There are 8 hidden switches. A switch that is on adds its own fixed numbers to the row, and there is some noise. The rows also spread widely along 15 directions, which tell nothing about the answers.
In the rows, 128 means zero.
Known rows, each followed by its switches (1 for on, 0 for off):
[175 144 153 109 138 132 160 120  95 138 137  98 131 117  68 155 157 182
 143 134 148 114  99  94 134 126 132 146 126 153 160 172 139 147] : 1 1 1 0 1 1 1 0
[183 134 154 101 155 146 132  98 143 110 129  84 126  89 101 135 151 105
 155 152 161 152 104 123 163 152 100 130 131 121 116 151 141 129] : 1 1 0 0 0 0 1 0
[101 161 129 163  68 152 115  23  86  89  76 119 158 111 143 125 126 138
 143 149 124 112  83 119 146  89 134 162 146 121 152 158  73  95] : 0 0 1 1 1 0 1 0
[124 129 139 112 100 117 133  49 140  89 103 125 159 146 120  46 103 135
 102 120 124  91 115 127 155 109 168 162 159 119  85 185 148 158] : 0 0 1 1 0 0 0 1
[159 112 144 139 137  84 104  57 149  71 125 118 123 115 146 114 141  84
 141 172 125 147 102 136 178 102 132 103 133  94  69 119 124 160] : 1 1 1 0 0 0 0 0
[ 97 122 165 167 131 136 189  57 161 142  76  97 134 183 135  77 145 162
 170 113 122  77 111 153 132 137  95 156 138 104 108 142  64 106] : 0 0 1 0 0 0 0 1
[ 61 163 129 115 162 102 149 126  82 179 106  70 109 160  99 127 157 121
 166  78 145 153  83 143 126  87 123 139 119  90 145 198 105 151] : 1 0 1 1 0 0 1 0
[146 115 126 123 166 141 164 116 189 121  97 116 145  93  83 113 120 147
 173 110 174 176 117 146 122 207 110 139 147 121 127 178 157  90] : 0 0 1 0 1 1 0 0
[108  68 119 143 149 124 131 123 108  99  70 150 123 118  60 139 144 148
 160  95 109 137 118 146 132 182 148  99 152 134 144 173 141 151] : 1 1 0 1 0 0 0 0
[117 123 119 121 117 180 146 103  99  52  78 140 108 114 124 172 140 132
 142 128 154 135 100 147 156 181 102 138 183 141 141 139 126  72] : 1 1 0 1 0 1 1 0
[129 156 135  86 129 108 173  69 122 110 131 141  93 124 125 120  95 145
 103  70 180 100 120 164 143 114 147 176 198 144 134 179 215 133] : 0 1 0 0 0 1 1 0
[152 144 151 121 118 106 147  94 159 121 157 130 111 142 175 102 108 133
 137 142 168 119  82 122 125  77 112 144 145  93  93 139 121 125] : 0 0 1 0 0 1 1 0
[ 81 158  96  79 119 155 109 148  78 101 118 117 120 133 100  72  69 111
 113 120 108 136  96 114 158  98 142 153 151 120 103 212 149  72] : 0 1 1 0 0 0 0 0
[161 119 153 107 103 144 138  97 128 118 133 132 144  83  92 100  87 111
 142 122 159 128  88 141 139 127 125 147 143 138 149 182 171 118] : 1 0 0 1 0 0 0 0
[177 121 121 134 102 135 139  89 128  81 106 139 181 166 126  89 114 176
 101 193 121 107 107  78 161 150 164 140 137 127  72 136 107 104] : 1 1 1 0 0 1 1 1
[ 81 164  90  93 157  92  56  79 107  84  88 144 125 141 155 147 163 119
 147 117 151 144  65 122 119 138 202 121 172  86 147 201 149 142] : 1 0 0 0 1 1 1 0
[173 151 138  89 118 145 127  74 145 107 131 116 144 101 130  92 111 154
 114 146 171 123 100  88 136 110 158 162 154 121 110 184 155 128] : 1 0 1 0 0 0 1 0
[154 117  98  99 163 137 123 168 139 129 125 144 106 104 122 189 139 143
 140 134 202 207 100 111 109 157 144 112 155 108 117 166 153  91] : 1 0 0 0 0 0 0 0
[188 108 166  85 130 125 157 207  69 119 170 138  65 156 111 203 169 122
 119 142 149 116  99 147 166 133  84 114 155 165 108 126 155 143] : 0 1 1 1 0 0 0 1
[134 137 145  94 100 166 174 136 103  83 107  96 135 134 145 146 159  98
 114 126 187 168 100 130 161 145  96 152 166 129  82 120 108 125] : 1 0 1 1 0 0 1 1
[125 149 121 104 133 172 151 112 114  84  87  99 100 122 141 152 166 146
 128 130 168 143 108 115 152 128 107 150 176 124  92 149 104 101] : 0 1 1 0 0 0 1 0
[203 106 137  96 140 121 114 102 110  74 111 149 110  76  80 160 161 149
 128 141 142 123 120 143 173 161 147 106 174 159 127 176 188 161] : 1 0 1 0 0 0 1 1
[124  95 122 136 157 100 100  99 114  69 149 160  64 143 153 192 128 109
 123 145 112 161 138 131 165 149 130 105 175 105 109 109 155 122] : 1 1 1 1 0 0 0 0
[104 148  93 124 161 112 131  86  83 126 103 117  97 150 101 165 149 184
 105 107 127 139 154 109 154 126 176 134 166 123 132 173 143 137] : 1 0 0 0 0 0 1 0
[128 127 153  94 143  89  97 116 133 124 153 148  87 134 150 110 131 110
 176 115 139 104  68 145 106 107 138 120 160  91 129 194 167 150] : 0 1 1 0 1 0 1 1
[ 86 128 121 118 144 144 118 119 121 110  81 109 142 152 133 130 157 119
 149 122 140 149  82 108 122 147 134 136 141 103 107 153  85 120] : 0 1 1 0 0 0 0 0
[128 121 124 132 128 132 160 130 139 121 123 152  73  82 111 140 117 151
 175 105 164 154 102 157 118  90  95 114 157 110 125 172 135 105] : 0 0 1 0 0 1 0 1
[ 38 196 102  90 165 166 118  44 121  80  61  86  72 139 172 137 161 129
 139  88 156 126 113 151 154 128 121 177 209  89 122 193 118  75] : 0 0 1 0 0 0 1 0
[119 138 141 141 142 136 143  37 167 116  70  94 167 184 158 120 160 139
 133 146 163 120  97 122 140 178 143 166 145  97 108 140  86 100] : 1 0 0 1 0 0 0 0
[136 146 126  72 139 150 114 126 128  96 134 102 103 104 104  80 141 140
 150 127 138 122 114  98 137 119 140 131 163 106 112 215 156 142] : 1 0 0 0 1 0 1 1

New rows. What belongs after each?
[130 151 109  91  96 119 127 124  74  96 117 156 118 146 148 133 119 128
  98 135 161 127  88 133 152  92 168 134 176 124 103 166 152 109] : 1 0 0 0 0 0 1 1
[108 121 115 148 113 142 171 114  45 124  81 138 113 150  76 185 133 173
 119 115 120 124 126 144 165 140 135 143 159 160 150 155 125  85] : 1 1 1 1 0 0 0 1
[157 127 119 121 175  88 103 132 119 145 123 110 103  96  67 138 141 120
 171 144 138 179  90 151 154 112 132  96 107 101 124 210 151 134] : 1 0 1 1 0 0 0 0
[131 128 108 137 142 131 140 105 174 112 125 109 110 110 145 102 104 121
 148 156 161 202 117 111 143 100 113 122 132  67  62 147 108  82] : 1 0 1 0 0 0 0 0
[142 112 137 104 131 158 102  87 145  65  91 156  95 108 151 133 153 142
 160 140 158 101  77 127 117 136 135 124 181 112 127 174 132 111] : 1 1 0 0 0 0 0 0
[170  90 141 108 160 133 112 118 170  84 165 147  68  58 116 182 150 137
 165 118 170 182 121 100 111 139 112 104 165 106 142 149 166 174] : 1 0 1 1 0 1 0 0
[101 137 130  79 158  96 140 117 137 115 101 126 133 190 147  81 115 115
 114  90 155 109  89 158 136 172 159 158 179 115  87 182 177 124] : 0 1 1 0 0 0 1 0
[191 137 143  99 177 153 139  86 157 124 142  81 129 130  85 108 132 191
 117 159 131 114 151  67 159 173 137 161 141 131 112 174 154 118] : 1 1 1 0 0 0 1 0
[108 168 117  93  95 115  72 111  57 107 116 125 164 152 117  87 110  92
 113 158 101 109  53 105 160  67 180 141 118 119 106 198 117 127] : 0 1 1 0 0 0 0 1
[146 155 135  97 139 116 102 122  93 148 149 123  96 116 100 116 121 142
 144 127 126  95  87 122 135  74 139 130 135 123 148 209 149 139] : 0 0 0 0 0 0 1 0
[170 134 161 123 128  82 156  77 101 124 116 133 130 167 101 105 131 156
 112 128 112  55 118 171 183 132 144 140 154 155 112 163 163 150] : 0 0 1 0 0 0 1 1
[145 106 120 111 129 117  98 125 136 107 101 183 152 184 152 114 113 164
 114 155 135  88  69 114 113 176 183 134 161 129 113 173 139  88] : 0 0 1 0 0 0 0 0
[107 161 156  78  93 133 113 141 100  87 168 140  92 176 197 117 135  95
 141 144 140  85  47 113 123  71 112 141 165 102 113 147 109 121] : 0 0 1 0 1 1 0 1
[107 157 139 101 171 112 141 111 162 162 106  60 161 150 130  99 158  91
 160 115 188 187  69 120 120 132 130 148 106  73  94 171 100 139] : 1 0 1 0 0 0 0 0
[128 135 105 125 183 140  88 108 142 132 127  93 131  88  61 113 136 161
 174 136 103 162 125  61 120 134 143 117 108  91 136 201 113 151] : 0 1 0 0 0 1 1 0
[ 91 111 143 140 151 104 164 121 103 150 140 131 114 211 146 168 137 149
 113  92 127 118 134 111 119 163 135 143 158 122 128  96 118 148] : 0 1 0 0 0 0 1 0
[135 127 117 111 139 144 110 122 111  82 131 117 103 163 112  72 101 148
 119 170  75  94 127  98 176 137 132 128 147 108  87 184 136  87] : 1 1 0 1 0 0 1 0
[125 141 156 131 135 113 204  87 129 128 105  89  99 146 153 141 162 125
 138 103 187 144 111 167 155 104  91 145 159 110  90 114 108 137] : 1 0 1 0 0 0 1 0
[ 96 126 139 120  96 119 167  94 105 104 102 141 118 132 140 107  99 107
 131  96 165 130  83 160 136  91 129 145 168 120 110 148 142 117] : 1 1 1 0 0 0 0 0
[158  95 109 129 108 132 165 135 123  66  85 121 157 125  79  58 113 161
 110 147 118 143 139 122 168 160 143 117 152 135  58 168 138 125] : 1 0 1 1 1 0 1 0
[140 180 112  95 117 161  91 108 103  77 107 100 140  84 127 148 140  88
 144 176 166 182  56 107 165  92 120 132 125 107 116 168  96  86] : 1 0 1 0 0 1 0 0
[ 91 115 107 154 121 152 128  88  98 114 112 143 145 117 117 165 115 153
 126 109 128 178 141  81 120 157 158 138 157 116 149 129 112 119] : 1 0 1 0 0 0 1 1
[113 108  97  91  92 171  94 127 106  72 108 142 215  55  64  71  53  88
 112 109 132 203 112  81 135 182 180 138 152 134 125 188 175 125] : 1 0 1 0 0 0 1 1
[145 105 106  92 132 141 106 171 133  63 142 148  93 112 146 122 125 124
 116 146 142 168 118  92 138 127 129 101 175 107  59 144 137 135] : 0 0 1 0 0 0 1 0
[139 159 174 103 100 103 155 101  86 127 169 125 106 100 108 130 106  93
 154  94 149 111  86 171 150  79  97 146 153 143 165 162 176 154] : 0 0 1 0 1 1 1 1
[154 132 141 104 144 110 151 123 119 107 160 106  81 137 122 104 120 123
 118 139 123 121 138 131 176  95 110 119 149 113  81 146 153 143] : 1 0 0 0 0 0 1 0
[109 125 124 133 117 108 138  86 124 118 104 143 123 143 137 106 112 135
 135 120 141 129 100 138 130  96 150 138 154 103  93 164 127 123] : 0 1 1 0 0 0 0 1
[171 114 130 142 100 106 124 143 101 113 137 141 138 114 158 183 157  85
 143 180 181 206  68 112 134  88 124  90 116  95  76  91  84 144] : 1 1 0 0 0 0 1 1
[111  98 140 103 138 114 111 130  85 106  90 153 126 127  73 118 156 136
 150  78 101  80  99 153 130 165 155 105 167 149 157 195 159 192] : 0 0 0 0 0 0 1 1
[ 77 163 105  43 183 148  86 163  69  64 119 100  48 156 117 137 164  95
 123 107  99 113 124 144 189 155 118 126 197 114 101 200 170 115] : 0 1 0 0 0 0 1 1
[132 163 135  88 137 148 101  59 156 110 111  82 144 145 151  82 150 134
 136 154 164 119  73  72 123  96 163 169 134  79  99 201 109 133] : 1 1 0 1 0 0 0 0
[113 128 133 135 165 133 100  42 193 124 118 117 147 167 179 124 153 156
 148 148 148 144 114  61 100 168 164 156 146  65 113 142  91 122] : 1 0 1 0 0 0 0 1
[128 118 122 113 130 151 102 127 133 120 146 154 115  96 133 151 100 135
 140 126 155 161  98  90 102 128 139 135 157 113 142 165 138 103] : 0 0 1 0 0 0 0 0
[171 126 125  80  88 133 100 131 105  58 135 152 112  62 104 104  99  93
 125 142 150 133  84 151 161 100 136 120 169 144 114 200 195 127] : 0 0 0 1 1 0 0 0
[175 128 127  91 119 134 110 174  98  83 132 144  68 107 123 126 143 119
 150 178 135 114  69 143 163  69 106  85 144 118  90 178 127 105] : 1 0 0 0 0 0 0 0
[141 133 129 108 197 126  67  99 125 132 121 101 137 163  96 145 163 158
 146 165  94 116 103  69 141 183 168 131 117 109 144 186 121 123] : 1 1 1 0 0 0 0 0
[122 118 134 108  80 144 131 124  85 109 144 176  89  73 107 128  77 119
 143  98 145 120  92 146 121  67 125 129 172 139 150 179 168 116] : 0 1 0 0 0 0 0 1
[156  97 168 123 100 135 171 171  90  88  91 122 116 112 112 127 174 101
 165 134 148 121  63 171 157 110  71  88 139 141  93 121  88 154] : 1 0 1 0 0 0 1 0
[108 142 164  72 114 133  76  40 145  73 173 151 135 125 161  68  58  74
 140 108 127  90  75 115 124 151 151 177 178 100 168 188 206 125] : 1 1 1 1 0 1 1 1
[146 127 109 129 107 122 153 151  92 121  92 126 156 144  94 100 111 146
 131 165 141 144  80 127 148 116 149 123 121 131  89 174 117  80] : 1 1 1 0 1 0 0 0
[134 136 120 148 167 145 115  84 150 148 142 104  91 107 100 138 132 173
 161 147 114 148 150  84 136 104 115 125 125  87 126 170  98 108] : 0 0 0 0 0 0 0 1
[208 165 137  79 101 126 161 146 128 118  96 138 140 144 175 150 161 149
 123 173 243 124  29 156 127 122 131 149 163 140  84 171 135  71] : 0 0 1 0 1 0 1 0
[131 144 103  95 114 172 108  89 133  70  75 136 136  99 127 100 110 142
 126 146 157 130  81 118 142 134 150 156 172 125 103 199 139  68] : 0 1 1 0 0 0 0 0
[133 120 128 124 164 135  76 130 125 152 155 120 145 109  81 141 109 121
 159 139 102 157 108  78 118 157 141 118 107 111 166 171 129 127] : 0 0 0 0 0 0 0 0
[168 144 141  95 137 103 119 134 110 118 137 133 114 161 141 143 143 126
 128 167 153 114  70 135 152 129 143 126 143 127 116 165 149 100] : 1 0 1 0 1 0 0 0
[112 119 125 118 180 135 167 127 164 112  80 107 111 174 144 122 158 140
 167 120 167 146 107 157 129 217 108 135 169  95  96 157 132  63] : 1 1 0 0 1 0 1 0
[121 125 126 125 153  98  99 106 105 150 126 138 137 114  82 138 127 154
 166 112 127 137  76  96  98 119 172 118 117 112 173 195 139 164] : 1 1 1 0 0 1 1 0
[160 115 152 110 137 141 179 171 110 153 172 137  73 114  92 183 118 164
 152 112 174 151 100 114 110 113  91 137 140 138 156 154 153 115] : 1 1 1 1 0 1 0 0
[121 155 121 110  98 146  92  75  91 104 113 130 127  87 105  99 107 152
 132 126 123 106  87  96 131  71 159 151 151 124 151 221 134 136] : 0 0 1 1 0 0 1 0
[103 104 116 143  78 160 160  98  78  82  77 161 121  86  83 110 103 171
 121  83 116 100 132 134 137 105 138 130 182 159 141 164 132 138] : 0 0 0 0 0 0 1 0
[ 83 124 115 112 114 129 124 150  72  76  97 149 119 148 121 121 119 108
 136 106 114 122  76 143 144 134 126 119 165 132 117 154 124 116] : 0 1 1 0 0 1 1 0
